There are 5 ways to turn a row about zero (a turn may also mirror it). The second row of each pair is the first, turned, with some noise. The first 45 pairs use one turn. New pairs use 2 turns, one after the other, and a turn may come again.
In the rows, zero is written as 128.
Some pairs, each with its turns in order after it:
[177  80 119 180 176 149 107 170]
[ 97 123 144 105 181  79  59 140]	dedo

[ 92 102 114 101  92 158 180 122]
[131 131 199 142 172 129 126 112]	Diveb

[ 94  84 130 135 160 160  85 139]
[177 151 101 164  75 116 109 140]	rutu

[ 88 109  96 114 130  82  75  99]
[162 177 135 104  78 118 138  80]	Diveb

[ 87 127 127 168 111 159 181  97]
[134 126 190 144 139  99  87 168]	Diveb

[143 120 119 110 176 149 108 161]
[127 127  91 166 122 112  90 133]	rutu

[119 145 121 115 118 132 158 165]
[136 127 124 138 143 140 158 167]	dedo

[150  91 141 153 133 110 113 173]
[106  94 153 102 169 107 109 125]	dedo

[ 98 106 165  99 120 110 122 154]
[110 127 116 146  78 128 154 102]	rutu

[161  82 109 135 135 101 113  96]
[127 166 135  95  91 168 145 151]	Diveb

[132 167 143 104 113  96 157 126]
[127 115 102 155 129 140 170 124]	dedo

[133 118 178 165  84 147 111 140]
[118 161 155 107 107 153 187 138]	falek

[176  83 126 141  92 151 177 168]
[132  66 122  81 119 127  85  88]	rutu

[ 99 176 152 163 122 172 140 131]
[ 76 157 129 144  93 128 147 178]	dedo

[ 79 145 102  95 148 168 102 153]
[157 131 163 155  99 157 103 183]	dedo

[ 95 162 123 127 122 141 132  96]
[117 173 150 111 136 140 143 154]	rutu

[ 78 166  88 143 180  87 131 142]
[ 91 151 209 141 100 163 146 138]	rifos

[ 79 173 112  86 144 180 118 162]
[130 156 167 142 121  96  97 208]	rifos

[143  79  81 145 139  89  82 141]
[149  85 131  80 150 140  67 105]	dedo

[132 127 177 102 172  93 167 176]
[195 114 123 127 192 124 154 131]	falek

[126 134 158 166 124 103  84 166]
[136 160 143 154 191 133 142 107]	rifos

[122 140 180 110 173 113 111 123]
[164 168 135 110 183 145 118 139]	falek

[ 92 120 148 120 137 130 111 142]
[126 147 122 152  90 130 137 120]	rutu

[ 88 113 153 150 115 125 125 146]
[145 148 122 119 158 109  92 125]	Diveb

[ 91 104 103 140  98 155 178 140]
[178 129 119 165  73 132 136 146]	rifos

[122 174 143 168 145 127 172 112]
[144 142 164  88 109 119 180 115]	rifos

[143  82 131 142 179 116 155 144]
[139  99 123 137 118  66 103 113]	rutu

[152 106 151 166  88 107  93  88]
[ 85 161 180  85 113 119 146 133]	falek

[120 157 168 139  79 176 100 109]
[ 63 142 119 165 146 109  81 114]	Diveb

[130 115  99 163 114 150 169 172]
[152 162 116 176  76 107 144 114]	rifos

[156 145  80  81 141 126 147 144]
[ 91 147 124 115  83 117  87 128]	rifos

[114 126 150 116 140 147  85  87]
[128 175 140 111 117 154  88 145]	falek

[156 120  94 128 176 117  76 143]
[ 97 120 111 126 165 117  99 188]	falek

[145 133 149 106  99 147 131  94]
[137 138 123 127  93 105 160 106]	dedo

[109  81 179 157 169 176 119 172]
[ 84 152 212 131 157 106 107 143]	dedo

[ 89  98  93 116 102  77 130 152]
[172 175 138  95 148 110 161 105]	Diveb

[128 148 118 167 156 181  88  85]
[ 95 109 128 126 153  97 189 175]	rifos

[118 135  95  96 176 157  90  78]
[141 170  78 145 145 109 134 190]	rutu

[114 102  97  99  81 105  82  90]
[ 88 109 135  72  89 147  82 127]	falek

[119  92 131  89  78 174 168 137]
[177  96 138 140  60 148 140 123]	falek

[157 156 105 150 178 116  93  98]
[147 141 126 173 191 104 120 153]	rutu

[ 80 145 174 153 159 160 156 115]
[169 104 184 118 130 102 168 155]	rifos

[159 135 159 148 106 112 161  87]
[116 152 131 178 124 150 130 180]	Diveb

[105 170 109  86  82 177 148  83]
[ 80 120 185 181 129  90 143  92]	Diveb

[136 149 175 108  98 167  83  82]
[118 170 177 113 108 199 110 128]	falek

New pairs. What belongs after each?
[177 139 114  87 140 142  86  79]
[120  99  85 186 148  96  95 146]	rutu falek

[153 107  96  92 123 149 104 151]
[118 142  81 113 135 173 156 135]	dedo Diveb

[130 155  81 114 136 115  90 109]
[114 116 143 170 161 144 127 164]	falek rifos

[166 154  81 133 128 102 111 134]
[139 147 146 109 117 155 134 190]	rifos rifos

[139 110 122 108 163  89  82 166]
[166 118 154 147 176 132  94 155]	falek dedo

[ 75 145 102 139 138 116 168 164]
[191 138 132 148 178 150 117 136]	rutu rifos

[169  78 118  87 172  94 163 136]
[129  83  89 131 176 180 150 151]	rifos rifos

[122 124 107 130 114 135  87 154]
[125 142  98 151 136  92 146 129]	rutu rifos

[128 125 110 147 126  90 136 131]
[121 106 141 125 116 162 114 122]	falek rifos

[ 79 155 173  96  95 152 147 106]
[100 143 172  70 128 141 106  93]	dedo rutu

[152 110 106 160 101  92 126  93]
[125 102 113 143 127 142 165 177]	Diveb dedo

[133  99 123 173 110 109  93 160]
[179 120 148 130 164 107 153 115]	falek Diveb

[163 103  76 120 176 150 116 101]
[153 114  95  65 112 126 169 129]	rutu Diveb

[111 123 109 140 115 121 141  98]
[113 138 120 111 144 150 119 153]	dedo rutu

[130 178 128 130 109 134 158 144]
[ 99 176 115 118 117 128 114 113]	falek dedo

[ 92  75 102  84 111  86  83 150]
[ 96 131 165 105  88 107  60 160]	rifos dedo

[ 84 147 167 141 136 111  87 143]
[122  71 146 149 106 102 150 105]	falek Diveb

[ 91 124 156 103 176 124 131 136]
[139 115 149 126 154  91 178 128]	dedo rifos

[175 105 118 137 125  86  85 118]
[176 129 104 133 157 144 122  84]	falek Diveb

[ 76  86 121 152 103 114 129  88]
[ 90  94 124  90 138 147 132  76]	rutu rutu

[112 143  87 144 139 106 138 109]
[144 125 140 148 128 127 163 168]	falek rutu

[155 110 131 154 110 172 142 165]
[143 135 184 150 148 152 111 144]	Diveb dedo

[161 114 116 175 114  99  77  98]
[121 117 126  76  84 141  70 130]	dedo falek

[176 136 129 149 175 126  97 177]
[129  78  85 107  96 143 116 182]	Diveb rutu

[158  82  86 150 142 152  93  84]
[114  95  91  89 114 160 186 154]	rutu Diveb

[104 144  94  88 157 161 141  87]
[ 98 143 142  93 112 112 167  82]	Diveb dedo

[138  76 134 163 138 171 179 141]
[145 130 101 127 207 152 109 106]	dedo falek

[180 100 109 169 101 148 153  97]
[155 142 127 149  97 109 189  88]	dedo Diveb

[103 137 119 180 157 170 100 159]
[ 80 143  63 122 118 114 109 136]	rutu Diveb

[ 81  81 134 162 151 105  93 109]
[148 165 100 109 119 128 152  51]	rutu rifos

[106 123  88 118  91 118 158 158]
[116 142 146 109 178 152 104  95]	rutu Diveb

[101 126 112 116 127 144 117 118]
[141 127 123 130 132 159 127 141]	falek rutu

[140 101 142 152 100  87 165  91]
[ 94 153 116  98 138 100 142 181]	dedo rutu

[125 103 181 140  96 105  85 171]
[156 131 152 113  75  92  79 143]	falek rifos

[151 101  96 124 169 175 155  91]
[ 76  60 128  92 122 120 122 118]	falek dedo

[164 158  92 162 161 135 100  93]
[155 103 141  78 129 152 178 150]	Diveb dedo

[177  96 131  78 179 123 109 146]
[106  88 141 152 180 189 136 144]	rifos rifos

[116  85  76 179  79 135 141 115]
[149 104 166 127 155  53 158 111]	rutu dedo

[177 178 176 100  77 127 148  83]
[173 210 189 126 124 149 127 125]	falek falek

[ 99  99 126 111 160  76  93 128]
[140  82 193 112 126 114 117 103]	rutu rutu

[176 164 124 144 131 165 162 148]
[142 102  74 135 131 168 174 108]	rifos dedo

[110 149 104 133  95 104 158 102]
[189 125 121 127 136 148 145 125]	rutu falek

[148 115 160 157 160 152 169 143]
[134 116  94 140 133 124 145 192]	falek Diveb

[136  91 171 125 160 157 164 109]
[125 167 133 148 109 150 151 191]	Diveb falek

[ 86 144 148 106 163 125 142 119]
[ 69 133 108 109 128 112 140 133]	falek rifos

[101 107 110  86 115 138  76 127]
[134 122  83 132  93 177 104 148]	falek rutu

[177 162 107 100  95 134 116 118]
[169  84 129 153 163 115 148 148]	falek rifos

[159  76  96 143 154  80 135 178]
[176  61 148 170 136 139 116 147]	Diveb falek

[168 105 158  93 125  85 162 111]
[125 175  80 145 149 129 113  87]	dedo dedo

[121 173  85 133 167 166 156 180]
[137  92  74  58 154  91 129 129]	dedo Diveb

[142  88 136 121  99 153 171 146]
[129 133 171  99 108 125  92  99]	dedo rifos

[149  97 159 160  91 137  86 122]
[109 156 161 129 141 133 112 189]	Diveb rifos

[126 128 172 129 173 130  84 172]
[183 128 124 103 111 116  74 124]	Diveb dedo

[162  87 105  93  92 155 128 155]
[156  88 122 152 173  98 145  95]	dedo dedo

[163 140  83 132 157  86  88 175]
[114 171  96 129 115  80 161 188]	rutu falek

[117  90 161 173 103 100 121 154]
[160  89  81 102 138 126 148  94]	rutu rifos

[105 109 107  83 105 145 162 175]
[134  72  91 135 160 162 153 155]	dedo Diveb

[152 175 152 121 133 105  81 149]
[155 141  84  89 122 163 101 148]	Diveb dedo

[177 107 180 118 117 157 177 179]
[ 82 152 114 123 195  64 159 122]	falek dedo

[136 173 112 104  83 115 101 126]
[148 121  70 149  95 127 118 109]	dedo rifos

[166 109 144 105 121 148 102 176]
[117 134 162 122 168  97 132 171]	falek dedo

[138 127  98 139 143 143 114 118]
[156 125 117 125 136 143  99 133]	Diveb rifos

[172 138  86 160 113  75 131  77]
[141 113  99 110 147 135 136 216]	dedo rutu

[112 109 140  78 165 164  95 174]
[101 159 145  81 117  62 135 135]	rutu Diveb

[167  80 136 138 173 110 109 111]
[164 119  58 126 152 141 147 112]	falek Diveb

[101 128 122 127 132 131 132  85]
[145  93 125 139 159 136 145 104]	rutu falek

[ 83 124 164  91  86 115 141 167]
[136 174 135  85  89 140 178 147]	rutu dedo

[101 139  94 135  90 141 130 121]
[100 108 138 126 158 121 166 100]	dedo Diveb

[161 146 122 126 115  86 133 166]
[150 149 135 114 170 133  90 123]	dedo dedo

[178 115 178 151 160 108  88  88]
[112 133 160 154 167  52  95 112]	rutu falek

[148 106 171  89  96 173 168 104]
[115 135 177 159  97 123 179  77]	rutu Diveb

[175 153 153 106 101  97 172 135]
[107 170 150 141 152  99 136  71]	falek dedo

[108  89 167 117 104  92 122  92]
[137 131 164 166 151 140 163 174]	rutu Diveb

[122 156 163 102 132  76 100 141]
[103 189 144  91 144 117 119 115]	dedo dedo

